The rows of a group lie close to one hidden flat surface of 12 dimensions, which passes through zero. Surfaces can cross.
Known rows, each followed by its group:
[ -7   8   0   4   5 -13 -16   1  -3   0 -10  -2  -4   0   4  -4   0  -9]  K934
[ -3  -5   0 -11   2  -1   1  -1  -4  10  -3  -6  -6  14   1   2   2   1]  K82
[  7  -1 -12  -3   5  -5  -5   1   9  -4  -4  -2   5   0  10   3   6   8]  K247
[  9   4  -4   7  -2  17   4 -15  -9   3  -3  -1  -1  -4   5  -3   7  -2]  K934
[-14   7   1   5   7 -15  -3  -6 -14 -20   2  12  -5 -15   3  -9   5  -1]  K529
[  7 -10  -4  -6  -1  -6  -6  -1  12  -4   4   8   1   1  -5  14  -4  11]  K82
[ 11  -3  -3 -13  -6  -2   3  -2  -4  -5   7   5  -8   5   7   1 -15  -5]  K529
[  2  -7  11 -14 -20   6   4   5  -9  34 -18  12  -1  15 -22  -4  -3   1]  K247
[-15   7 -13  11   5  13   7   6 -11   2   2 -16  10  -7  -2 -11  15  -8]  K247
[  3   6   2   7   0  -9 -10   7  -8  -4  -3   4  -3  -5   6  -1   4 -10]  K934
[ 3  3 -4 -5 -5  2  8  0 -7  4  0  9  5  1  0  0  1 -6]  K934
[-10   9  -9   2 -13 -13  -9   2   6   4  -3   2   8  -5   2  -7   3 -23]  K137
[ 13 -15   1 -26   0  13   9  -3 -19   4   5   1 -10  10   4  -2   8   5]  K82
[  6 -10  11   9   3  19  -2 -12  -6   9  10  -6  -4 -13  -5   3   9   3]  K247
[  9 -11   0  -6   3  -3  -5  -9  15  -7  10   2   4  -8  15  11 -15   0]  K529
[  8   1  16   7  -3   2   1   0  -3  20   2 -14 -20  20 -10  -3   9  -1]  K137
[-12  -6   3  -6   9 -17 -10   8   3  25   1  -7  -2   0  -1  -1   5  -7]  K247
[  1  10  -2  -1   2 -10   2  14 -15   0 -11   9  18  19  -7   5   2  -6]  K137
[ 3 -8  1 -9 -3  6  5  7 -7  5  4 -8 -7  2 10  0 -3 -5]  K934
[-23   7  -8   8  11  -2  -8   5   0 -18  -7 -13   3 -22  10 -20 -17  -5]  K934
[ 0 -5  5  0  5  2  0  4 -2 -2 11 -2 -1 -4 -6 -1  2  0]  K82
[ -5 -13  12  -8  11   9 -17  -5  -4 -17   2  -6   5  -4 -12  -6   7   2]  K247
[ 15   6 -23   7   1  10 -13 -16 -22   3 -14  -9 -13   6  22  10   9  -3]  K934
[  3  -5   4  -8   3  12 -10 -11  15  -7  -9  -7   1 -12   8 -12  -3   8]  K529
[-17  -7   8   2 -23  -2  -3  16  19  -3   0  -9   5  -7   1   8  12  -8]  K247
[  8   1   3   5   7  15   4 -13 -10   3   9 -10  -7   0   4  -4  10  -3]  K247
[ -3   2 -12  -7  -1  -4   5 -10  10  10   1   2   6   5  -5  -6  -7   0]  K529
[  6   4  -4   1   0  11   6  -2  -1  -5  -3  -1 -13   0   2  -3  -2  10]  K529
[  0  -4  -3  -3   4   2   4 -19  16   9   7   2  12   3 -10   4  17   8]  K137
[  3  -1  -1   2  -5   5  -7  22 -20 -10  -9   7   4  -8  -6  -1  -9  -7]  K137
[ -2  -6  -1  -3   6 -10 -19  16   1 -11  -8  -5   0 -10   1 -12   2   6]  K247
[ -6  -3  18  -2   9   1  -7   1   2  -7  -2   2  10 -10 -12 -16  -6   0]  K934
[  9   9 -10  10   5  15  -7   0  -3  -5 -14   1  20   9 -27  -6   1   7]  K82
[ -4   1  -5  -6  -7  -1   8 -10   8   4   1 -17  -9  21  12   2  11  -1]  K137
[-14   7  -4   2  -5   3  13   2  -3   9  -6  -5  -3  10   4   8   6  -2]  K529
[  0  15  -4  21  -2   7  20 -10  -2 -17  10  -7   1   0  11   0   8  -3]  K137
[  1   6   4   1  17 -10  -9   0  -4  -6   2  -6  -1   5   3  -7   5  -5]  K247
[-11  15  -4  17   0 -15   5  13  11  12  11   4   0 -10 -11  -2  -6 -10]  K529
[  8   8   9  -8  -3  14   6 -23 -10   4  -4  16   8  -8  -3 -21   1 -11]  K934
[ -8   9  20  14 -14 -25   1  18   9   0  13  16   2  -2 -16   8  11 -14]  K934
[ -2  -1  -2  -3  -2   6  -4  13  -9   1 -12   0   6  -4   1  -5  -2  -2]  K137
[-14   5   2 -22   5 -23  -5   0  -1  -4 -11  19   0  -2  10  -4  -2  -7]  K529
[ 18  -6  -5 -12   5   6   1  -1 -10   6   3  12  12  -1   0   4  10  -1]  K82
[ -8   6   4   0  -5   8  23   6 -22   2  -6   2   0  10  -3  -8   1   2]  K82
[ -9 -13  -5 -18  -8  12  -1 -12  -7  -6  -4 -11   4  10  -3  -8   1   2]  K529
[  4  18  -1  29   7   6   8 -10   5  12 -10 -18 -12  10   5  -5 -13  10]  K137
[ 12   4 -10   8  -2   0   6  -5  -2  -1  15   0 -12  -7  23  16  -6 -10]  K82
[-1 -3  5 -6 -7 -3 -3 12  0  7  1 -1 -5  3 -1 -2  2 -9]  K529
[  0  -7  -1 -17  -9 -11  -4  12  -8  13   5   2  -7  15 -11  -3   5 -11]  K529
[-10   3 -12  10 -18  -7  -3  -4   8  -4  19   2  -1  -9  -6   6  -1 -19]  K137
[ 16   8   7   2 -14   6   8  -5  -3  -2  -3   6 -13  -2  12 -11  -2  -4]  K247
[  0  -2 -14   5  -3   3   8   2   6  14   5   4  11 -11   6  16   9   2]  K247
[  2  -4   0 -10  -9  -5  -9   9   5  -3   2   0   1 -16  19  -7  18 -11]  K247
[ -5  -6   6  -3   4  12   8   1 -20 -11   0  -3   2  -6   2  -7   3   4]  K82
[ 14   1  -1   6   1  -3  -5  -3   2  -1  -5   5   0  14 -10   9   9  15]  K934
[ 9 -5  8 12 -1 15  2  2 -9 -1 -3 -8 20  4  2 12  8 -2]  K529
[-29   2 -13   1  -1   5   6   2  -3  -8 -16 -11   7  20 -13   7 -12  10]  K82
[-3 -1  8 -3  2 -5 -1  0  6  7 -1  4  7 -5 -2 -5  2 -5]  K934
[ -1  -8  13  -2   2  -9   0   3   1   1   8   1  -6 -10  11   4   5  -1]  K82
[  2   6 -17  11   8   6  -9  -5  10  10  -6 -16   4  23 -12  14  -4   3]  K82
[ -1  -2  10  -9  13 -22  -9   2  -3  19   5   3 -10   9   0   2  -6 -10]  K247
[ 17  -3   1   0  -2   0 -18   4 -12 -14  -2  15  13  -5 -12   0   6  -4]  K137
[ 10  -5  -1   5   0  11   4   6  -8   3   1 -20 -18  10  10   2  -1   8]  K934
[ -4  -6  12  -7   8  -1   3  -9   6  -6  11   4   8   1 -12  -4  16   6]  K137
[ 12   6  -6  14   7 -11  -5  -9   7  -5   4   4  -1   2   7  13 -11   5]  K137
[  4  -6  -8 -11   9   2  -9  -9   2 -20  -3  19  21 -17  -4  -2  -5   9]  K934
[ 11   2   0   8  10  -3  -1 -16  13  -2   4   0  -1 -10  16   4   1   9]  K137
[ 9 -1 10  1 -8  0  4  6 -9 10 -4  1 -3  6  5  5 12  1]  K82
[ 17   0 -11  -8   1  12   1 -11   5   8  -3  -3  -8  13 -17 -17 -10  16]  K529
[ 5 -1 12 13 -4  3  7 -3 -2  2 -7  0 -2 -5  9  5 11 14]  K82

New rows. What belongs after each?
[-11  -2  14  11  -3  -8  -9  10  -3  11   3 -11   2  -2  -9  -7  17 -11]  K529
[ -5 -10  13 -11  15   0  -4  -6   6  -4  -4  -7   1  11 -10  -6   7  16]  K137
[ 13  -7   0   3   7  18  12  -5  -4   3   3  -8 -16   9   1  13  -6  22]  K137
[ 11  12 -19  -3  13  -5   3  -1  -5   0  -8  10  17   1   6  -5   3   3]  K247
[-15  12  -6   6  -7  -5  11  -1   3   8   3  -3  11   4  -7 -13 -13 -16]  K529
[  1   6 -16 -13   0   1   5 -13  13  29   0   0   7   1   9  -6  10 -14]  K82
[  0  12   0   5  -2 -12   1  -7   9  -7  -4  10  -5  -6   8  -6 -15   0]  K82
[-25   6  15   4 -11 -12  -2  12   4  -1  -1   5   3 -10 -10 -11  -8 -18]  K247
[ -1  -2   6   3  -4 -17 -20   2  22   1 -12  -1  -4   8  -6   7  -3   7]  K82
[  5  -2 -31 -10  -7   3   8  16 -14   4 -12   1  -5   4   1  -5  -7  15]  K247
[ -6   8 -11  -5   0  -7  13   7   0   1  -9  -1   6   2  27   7  -4  -5]  K137
[ -2  -3   7  -1   9   1   5 -15   5  13   0 -10  -8  -6  20  -4   8   6]  K82
[-4  7 15 16  7 -8  5  6  3  0  7 -6 -5 -5  9  3  1 -3]  K137
[  5   1   6  -4   7  -4  -4  -4   0 -18  -1   2 -17 -15  20 -15 -19   2]  K137
[-16   8  -5  13   3   8  10   8   2   2 -10  -8   9  11 -12  10  -3   7]  K529
[  5   1   1  16  -3   6  -3   4   7  10   7 -10   2  -1  -5   8  12  -3]  K82
[-20   3  17  28   9   5  -2  -8  10 -12   7  -9   7  -8 -17   6 -11   3]  K247
[ -8   9 -12   0  15 -10   1 -13  -1   2 -11  17  19  -2  -7   2  11  12]  K529
[ 18   6  28  -5  -5   0  -6  10  11  18 -14  -3  -7  -4  30  -8   3 -18]  K529
[-1 -2 -1 -5  8 -4 -5 -3  4 -9 -7  0  5  2  1  0 -5  8]  K137
[  0   5   5  15   8 -15  -2   2  -2   1   8   1 -14   1   0   9   0   4]  K529
[ -5  10   7  11   7  -4   3 -19 -10  -1  -5  -3 -21  -5  15 -10  16   8]  K529
[ 16   2   8   0  -5  11  -5   5   8   0  -4   1   6 -14   6 -17  -6  -8]  K529
[  9  -7  26   4   0 -15 -17  14  -3 -13   5  -2 -16   8  -1  10  -3  -1]  K247
[ -3   2  10  -7  -3  -3  -6   0   1   4  -6  -5 -13  -7  11 -22  -2  -9]  K137
[ -4  10 -20   8  -5 -25  -1  -1  11  -1   4   8  -8   5  10  23  -1  -1]  K934
[-10  13  -1  -3  -9 -13   7  30 -12  -6  -8  -2  -4   8  -3 -21  -6 -11]  K934
[  8  -7 -10  -4  -1   0 -12  -1   3   0  -9  -1   9   6   2   9   4   4]  K137
[  2 -17   9 -14 -16  13   0  -6   1   0  12   4  -2 -10  -1   4  15  -7]  K934
[ 7  3 -3  0 -7  6  7  1 -9  4 -2  6  1  1  0 -2  2 -3]  K247
[  8  19  12  18  11  -5   0   4 -18   5 -22   1   5  22  -7  -7  -3   3]  K82
[-15  -1  -6  -5  -6 -19  -3  16   9  -4  -7   6   4   2  -6   3 -15   3]  K247
[ -1   3   7   8  -3 -16 -22 -12  12 -13   0   4 -14 -10   1  -2   9   0]  K934
[  4   0  21   6 -11   6   5   3   0 -11   2  -6 -20  20 -25 -12   0  13]  K934
[-23   5  -6  -6 -13   2  16  -2   6   4   1 -20 -20  11  12  -9  -6  -8]  K137
[ -3   9 -26  -6   2  -6   5  15 -12 -22  -2  -7  -7   4  12 -11  -5   0]  K247
[-10  -7   2  -5   9  -5  -1   1  -1   8   9  -8  -1  -7  14   8   6 -10]  K82
[ -7  10   3  -2   8  -6   9   2  -1  -3  -8   2   5   0  11 -10  -3  -1]  K137
[-12  20   4  30  18 -17 -24 -16   1 -10 -15  -4  -1   3  -9  -3  -9  -1]  K934
[-11  -6  -3 -13  -9  28  16  -3   0  20  -7 -10  -6  -5  -6 -16   8   6]  K137
[  1  -1  15  17  -9  10   1  -8  18 -10   3  -2   7   0  -3  15   5   5]  K247
[  2  -3  -7   0   6  -1  -7   7   1   0   0   8  -2  -7 -14   5  15  15]  K529
[ -6   6 -13  13  -6  -3   6  -3   3   3   1  -9 -14  18  -2  17   0   5]  K934
[ -4   0   5  -2   2  -1  -2   3 -13  -4   2   3   2  -2  -1   0  -7 -12]  K934
[  0  -4   7   0 -20 -14   5  12   5   0   5   9 -13   2   4  13  -1  -1]  K82
[ 15  13 -10   3   6   2   5  -1  -7  -9 -12   7   6   8   1  -8  -4   9]  K247
[ 13  -3  12   6   8 -17 -16  10  15   1  12   2   2  -3  -8  -2 -20  -6]  K529
[ -3  -4   3   5   3  11  -6 -12 -17 -18  -3  -7  12  -3 -14 -22   3   2]  K529
[-3  8  3  8  5 -3  0  5  3 -1 -5  4 -6 -8  2  1  3  5]  K529
[ 15   2 -10 -13   8  -1  -5   2  17  14 -10   9 -14   3  -7   0   2  20]  K529
[  9   3   0   3  10 -10  -6 -11   4  -7  -3   8  -4  -1  11   6 -12   8]  K82
[-12  -9  -6 -13  -7 -10  -6   8  12 -16   7   2   4 -11   9   8   1  -7]  K247
[-12 -11 -19  -1  -9  17  -1   8  -1 -14  -7 -11  27  -1  -2  15  18   3]  K137
[ -1   2  20  12  21  -1 -22   4  -8  20 -15 -21   3  -6  11 -15   6 -12]  K934
[ -6   2  -2  -4 -23   1   6   8  -1   3  -5   1  -7   2   2  -3   4  -9]  K82
[  9   7 -20 -15 -14 -11  -1  -5  11   7 -15  11  -4  15  -1  -4  20   9]  K934
[-22   3   1   1   1  -8   5   0  -9  -2  -7  -4  -9  13   1   9   6   4]  K529
[ 15  15  -6  24   3 -10  -7  -3   0 -11   0   0 -15 -11  19   0   3   3]  K934
[  4  -2   1   0   0   3   5   6  -6   3   0  -4 -13   5   6   9  -8   4]  K137
[  8  -2  -5  -2 -11   1 -11   5 -15  -4  -3   3  -6  16 -20   0  -7  -4]  K137
[-12   7   5   5   2  -5   2   1  -1  -3  -5  -3  -1   4   1  -4  -5  -4]  K529
[ -3   5  18   8 -11   6   5   1  -5   6   2   7   9  -4  -8  -3   6 -16]  K247
[-10  -8   6  -1  -9   5   6 -19  16   0  16   1  -9  -5  -5  10   0  -1]  K934
[ -8 -11  14   9   8   5   0 -10   8   3  15 -10  -4   0  -3  18 -12   1]  K934
[-12 -11  -1  -7 -20   8  -6  10   4  -1 -16  -6   5   5 -11   2  13   6]  K82
[ 21  -1   2   1   8   6  -7  -6 -10  -8   1  -4 -15  11   1   0  -7   8]  K82
